The rows of a group lie close to one hidden flat surface of 11 dimensions, which may be shifted away from zero. Surfaces can cross.
In the rows, zero is written as 128.
Some rows, each with its group after it:
[127 170 147 169 119 144  78 114 114 107 152 133 184  83 131 112 149  82]  A
[123  90 182  71 188 124  87 135 118  57 114  52 161 137 137  67 112  82]  D
[123 129  94  89 154 103 183 115 109 106 121 120 112 152 116 147 117  86]  D
[164 114 138 137  94 106 132  98 123 185 113 169 151  79  97 128 149 135]  V
[145 139 143  70 173 118 160 112 131  71 125 120 135 105 148 117  97 110]  V
[122 112 115 180  90 143  58 116  94  80  72 138 119 140  96 139 162 104]  A
[148 117 146 130  71 139 106 143 103 135 103 154 123 105 158 133 133 167]  J
[174  44 154  44 123  90 182 148  80 161  70  80 149 143 115 102 129 142]  D
[132 118 125 103  90 116 145 109 119 136  82 158  70 131 135 162 189 101]  A
[135 198  92 180  89 149 193 141  96 135 146 138 180 122 128 152 197  89]  A
[150 163 145 134 105 118  56 117 118 145 155 140 150  76 148 130 126  95]  A
[128  68  92 165 142 127  46 125 122 197  50 143 152 100  87 113 107 170]  R
[ 53 131 117 178 128 175 105 117  70 172 142 134 118 151 113 142 117  96]  R
[177 130  99 100 107 109 167 116 111 104  81 159 125 113  95 138 106 107]  D
[128 135  73 135 157 105 190 119 131 233 134 139 147 116 113 159 146 152]  D
[162 151 151 126  90 167 175 156 149  86  87 142 138 118 125  97 172 117]  J
[134 143 120 115 126 140 132 112  81 133 101 133 126 113 125 152 132 106]  V
[116 137 130 121 108 147 118 119 140 165 116 180  82 100 140 135 109 130]  A
[169 130  96  94 148 111 163 149 186 105 127 151 115 127  99  99  28 158]  R
[128 126 137  74 147 140 153 117 150 109  81 156  77 110 147 129 121 124]  J
[166  70 170  70 107  88 144 109 114 168 105 137 141  98 101  98 112 113]  R
[109 144  77  98 219 111 145 116 172 110 127 132 124 112 150 138  67 147]  R
[117 118 162 118 134 129  86 146 108 183 171 101 157 105 176 111 103 159]  A
[172 140 155 132  86 122 122 165 149 111 146 114 174 117 124  79 137 110]  J
[130 116 116 101 172  89 161 133 156 112 160 102 155 138 137 114  97 140]  J
[128 129 154 137 100 136 150 132 137 159 159 163 145 102 143 113 106 161]  D
[118  59 163 125 140 102  88 109 132 150 118 114 157 120  89  81 118 115]  A
[169  98 166 111  56 116 115 131 110 166 106 148 117 114 101 109 148 109]  R
[154 173 117  93 171 104 126 127 180 127 136 105 131 109 135 125 166  79]  D
[122 149 161  76 111 182 187 194 110 121 121  87 114 163 165  94 145  98]  R
[110 155 133 131 155 159 166 152 139 151 157 122 160 118 154 109 116 142]  D
[163 138 111 115 114 122 163 174 155 125 127  93 120 170 104 115 141 123]  V
[116  61 242 115 102 125 144 124  62  97 147  80 223 115 153  63 168 107]  D
[145 119 130  88 116 120 106 120 115 106  83 136  91 122 130 134 118  95]  J
[117 126 115 115 112 102  95  73 128 170 139 197  58 101 116 168  81 115]  R
[ 67 162 122 155 148 200 158 172 124 139 135  99 133 162 146 107 158 103]  J
[114  83 169 145 118 122  57 111  94 137 116 107 152 112 148 126 161 148]  D
[133 153 111  80 160 150  84 137 111  94  69 104  80 118 199 173 145 155]  D
[161 151 115 150  92 100 111 142 111  61 126  88 148 156 150 157 213 118]  A
[ 87  92 101 137 157 148 149 158 151  97  90 105 115 183 111  99 131 122]  V
[136 119 134 108  95 152 128 154 116 156  98 146  98 130 133 122 105 144]  R
[110 167  94 159 133 162 123 142 149  97 124 143 112 138 134 138 122 125]  J
[139 121  82 122 165  91 150  90 134  95 113 150 143 113  99 141  89 123]  J
[118  99 129  88 151 127 196 144 143 250 144 137 124 122 110 104  86 149]  V
[135 142 139 130 124 127 134 148 176 142 151 129 136 126 134 100 141 130]  J
[ 66  81 122 102 168 152 180 138 178 129  89 163  96 135 149  93 102 150]  V
[131  54 124 170  99 104  98 119 104 167  95 128 155 142  75 117 143 154]  A
[143 116  64 150 209 122 105 147 143 159  88  79 184 134  82 117 111 157]  D
[103 108 141 171 110 174 109 156 144  93  97 146 136 126 156 101 134 188]  V
[132 121 123 126 141 122 118 144 164  85 158 124 112 155 124 112  55 160]  R
[146  96 129 145 128  94  33  87 120 114 109 140 113 103 130 164 111 185]  V
[112 116 128 100 146 110 154 124 135 151 159 128 106 138 154 139 103 154]  R
[118 111 134  88 118 116 123 126 110 189 111 114 101 137 106 123 159  50]  A
[ 94 144 123 174 143 148 104 122 105 138 137 111 160 122 146 143 176 127]  D
[118 106 143 110 140  95 111 144 183 163 158 104  90 146 177 141 164 185]  J
[129 121 106  65 131 122 182 103 127 184  93 179  75 110  95 132  91  71]  A
[177 107 112  66  77 137 166 193 132 179  62 124  75 158 112 111 122 131]  R
[134 102  87 155 121  80 165 101 201 150 131 181  96 135  97 152 134 186]  A
[ 95 124 119 113 159 143 152 124 105  94 107 123 113 138 183 159 137 163]  V
[131 108 120  69 131  95 160 123  66 142 118 103 135 134 150 144 124  97]  J
[ 89 124 101 180 156 149 180  99  86 141 129 168 184  89 161 165 105 223]  V
[ 93 160 111 132 165 154 127 133 159 114 145 142 110 126 152 130  97 130]  J
[146 112 137 126 169  98  82 105 169 103 150 132 150 101 120 110  70 167]  V
[106  81  94 127 152 123 146 129 135 135  98 142 107 148 133 141  86 201]  V
[109 118 102 162 124 140 118 156 142 173 140 123 121 159 104 121 106 148]  R

New rows. What belongs after each?
[ 52 122 130 192 158 168  64 108 145  89 125 143 119 133 128 122 128 127]  A
[ 88  93 172 134 117 142 110 148 106  95 160 103 127 164 168 109 108 152]  D
[142 145  82 129 126  82 133 110 155 116 138 138 102 149  96 156 143  84]  D
[141 128 155  77 179 136 138 128  99  55  92  81 178 105 154 100 127  99]  D
[115 121 105 113 116  86 165 100 116 151 154 147  93 146 132 172 149 112]  D
[124 106 132 134 122 123 117 171 174 108 127  95 101 174 169 127 167 191]  V
[179 102 122  75 161 105 160 138 124 153  78  98 168 107  95  97 117 118]  D
[127 101 109 148 125 112 115 147  77 160 136  88 168 148 134 138 121 163]  A
[151 124 141 104 107 112  21 131  45 145 136 112 136  87 218 174  71 202]  A
[129 100 117 128 101 114 142 133  70 171 126 140 147 117 170 156 109 192]  J
[117 103 162 117 139 147 104 108  49 183 121 137 195  67 128  96  66 116]  A
[163 135 172  63 111 109 139 120 130 135 141 158 146  61 159  97  82 110]  J
[137  94 146  67 145  85 132  95 130  42  86 111  97 141 143 137 163  91]  A
[108 174 103 107 157 186 150 171 130  94  99 115 118 141 149 110 110  92]  R
[106 167 157 192 134 178 138  96 147  83 107 166 182  71 133 113 212 111]  J
[117  93 153 108 165 138 155 128 160 128  98 121 130 127 126  98 135 148]  J
[126 106 127 160 113  64 108  85 158 153 178 146 143 124  89 127 147 103]  D
[120 103 104 163 110 119 155 115  90  78  85 119 141 161 119 158 194 135]  A
[121  95 160 100 115 116 135 140  55 140 139  94 174 120 192 128 126 157]  J
[ 89 128  87 126 141 130 142 132 107 131 118 123  79 165 168 182 137 159]  A
[145  87 150 120 103 151 163 153 147 179  88 151 126 119 106  91 120 174]  J
[164 172 119 147 141 125 114 136 184 103 139 133 160  96 135 118 133 144]  D
[140 211 102 135 169 154 132 159 189  63 149 110 140 127 143 113 127  99]  D
[106  83 202 134 126 126  76 112 117 114 136 121 151  97 197 119 152 193]  A
[127 150 176 148 129 154 111 131 189  96 162 161 160  81 145  73 100 144]  A
[151 101 147  73 127 124 157 175 148 186 127 111 107 130 184 123 109 222]  D
[119 122  89 184 122 121 196 128 161 149 120 155 172 134  80 113 176 122]  V
[159 155  86 115 152 136 177 152 151 111  79 133 165 100 142 119 135 147]  R
[111  93 148  83 143 131  96 103  88 140  95 146  98  99 162 142  82 153]  D
[115 106 149 111 196 121 158 106  70 122 109  68 227  99 138 109 176  96]  D
[103 127 138 113 152 113 175 107 151 153 137 135 138 108 152 130 183 110]  V
[ 87 156 121 122 159 106  68  46  83 102 133 176 117  54 198 199 127 112]  J
[126 145 147 122 118 140  72 120 129 135 132 150 122  90 135 115  99 100]  A
[105 130 122 159 143 161  92 143 149 218 139 147 135 104 118 109  93 159]  D
[114 165 136 159 134 158 187 124 172  79 142 157 160 110 116  94 151  93]  A
[153 148  83 170 113 119  83 149 167 106 125 124 113 152 112 146 141 153]  D
[141 134 108 126  99  84  96 119 130 159 149 134 112 121 141 157 146 117]  J
[150 117 134 135  83 143  92 158 104 145 115 143 149 112 111  91  74 126]  J
[ 99  99 105 130 134 102 121  84 107 126  85 122 103 154  81 149 195  48]  A
[128 131  88  78 132 118 126 129 160  74  59 132  43 167 104 137 150  48]  V
[109 100 200 120  48  97 143 107 130 120 202 173 102 132 152 113 124 115]  D
[144  87 146 108 121  96 100 104 128 129 103 128 127 113  97 109 131  94]  A
[127  92 169  96  91 119 104 111 113 189 135 152  88 123  96 108  94  91]  R
[ 96 149  65 187 127 132 110 106 101 161 136 166 138 117 117 167 103 137]  J
[106 107 140 149  93 116 102 113 103 113 143 131 117 145 139 145 149 124]  D
[115  60 181 110 115  76 103  86  92 149 162 111 124 139 117 132 126 124]  R
[135 113 103 135 140 114 132 115 102 141 104 129 146 118 120 148 129 148]  D
[162 102 153  92 104 100 166 145 146 194 133 112 129 130 121 112 170 133]  V
[143 166 198  87  92 174 145 172 140  66 119 117 113 115 219 107 186 131]  J
[169 130 137  65 115 137 181 148 117 150  89 146 121  97 152 121 103 150]  D
[157 163 105 110  94 148 123 151 105  73 103 155 115 119 141 129  71 110]  J
[107 180 125 139 154 136 125 101 151  61 135 142 122 105 179 159 177 113]  J
[121 175 137 123 127 123 135 133 119 208 194 122 163  92 165 133 144 101]  A
[ 99 102 144 119 164  81  90  77 112 177 158 113 154  98 135 139 149  97]  A
[ 99 124 122  81 152 144 110 128  98 149 124 149 105 108 153 123  29 117]  J
[142 155 123 124 138  89 151 146 116 136 189  67 188 138 165 139 177 117]  A
[141  92 122 138 118 150 107 157 110 157  64 128 152 113 129 106 119 177]  R
[123 108 145 151 127  72 102 112 188 113 208 124 140 143 106 103 114 119]  D
[ 68  91 126  97 175 151 117 120 129  87  93 130  65 155 147 127  83 131]  A
[ 89  59 159 117 147 106  80  97  81 121 100  96 128 136 150 138 164 131]  A
[136 150  90 107 127 124 109  92  93  84  85 170 102  99 127 163  90  89]  J
[108 127 135  84 103 158 161 167  96 205 105 108  80 155 161 139 177 100]  R
[ 82 138  79 156 133 137  63 134  58 122 117  83  96 176 169 200 160 125]  A
[ 81 139 119 111 137 157 128 144  94 106 134 115  67 172 179 166 111 138]  R
[ 99  92 104 151 139 145 177 141 124  96  97 124 126 175 111 125 130 157]  A
[146 131 134  92 113  88  34 110  63 180 147 115 115  86 196 183 119 142]  A
[145  99 129  82 164  56  93 102 168 128 143 100 105 130 133 138 140 123]  D
[ 92  94 177 112 146 163 110 132 134 160 102 119 120 116 134  90 144 119]  J
[122 109 111 124 146 112  68 107 107 148 115 129 133 115  85 117  79  80]  A
[154 161  65 162 111 129  86 181 191 165 126 114  80 172 108 144 149 151]  D
[127  94 111 107 146 118  78 130 140  79 100 123  86 151 118 123  62 141]  A
[166 132 126  58 138 101 116 131 136 139 128 126 111 112 116 110  61  88]  A
[133 142 160 112 117 179 131 152 149  67 105 157 117 110 136  81  75 125]  A
[116 122 139 106 124 165 106 176 104 132 130 106 132 141 134  84  57 105]  J
[119 115  95 111 120 172 131 171 119  95  50 125  51 183 131 145 113 152]  J
[ 99 118 143 161 107 175  66 129 143 179 104 180  88  99 148 129 107 186]  J
[ 89 138  95 140 130 175 112 151 124 156 101 139  85 152 109 127 101 104]  J
[148  87 165  90 129 102 119 121  79 155 127 106 181  96 135 102 103 126]  A
[148  70 169  92 132 126  93 103  76 122  67 128 165  82 107  92  89 120]  D
[185 141  74 137 106 123 198 201 178 176 120 100 146 179  62  94 132 131]  D
[ 95 115 124 120 153 163  85 165 116 170 109  93 103 148 167 133 119 168]  D
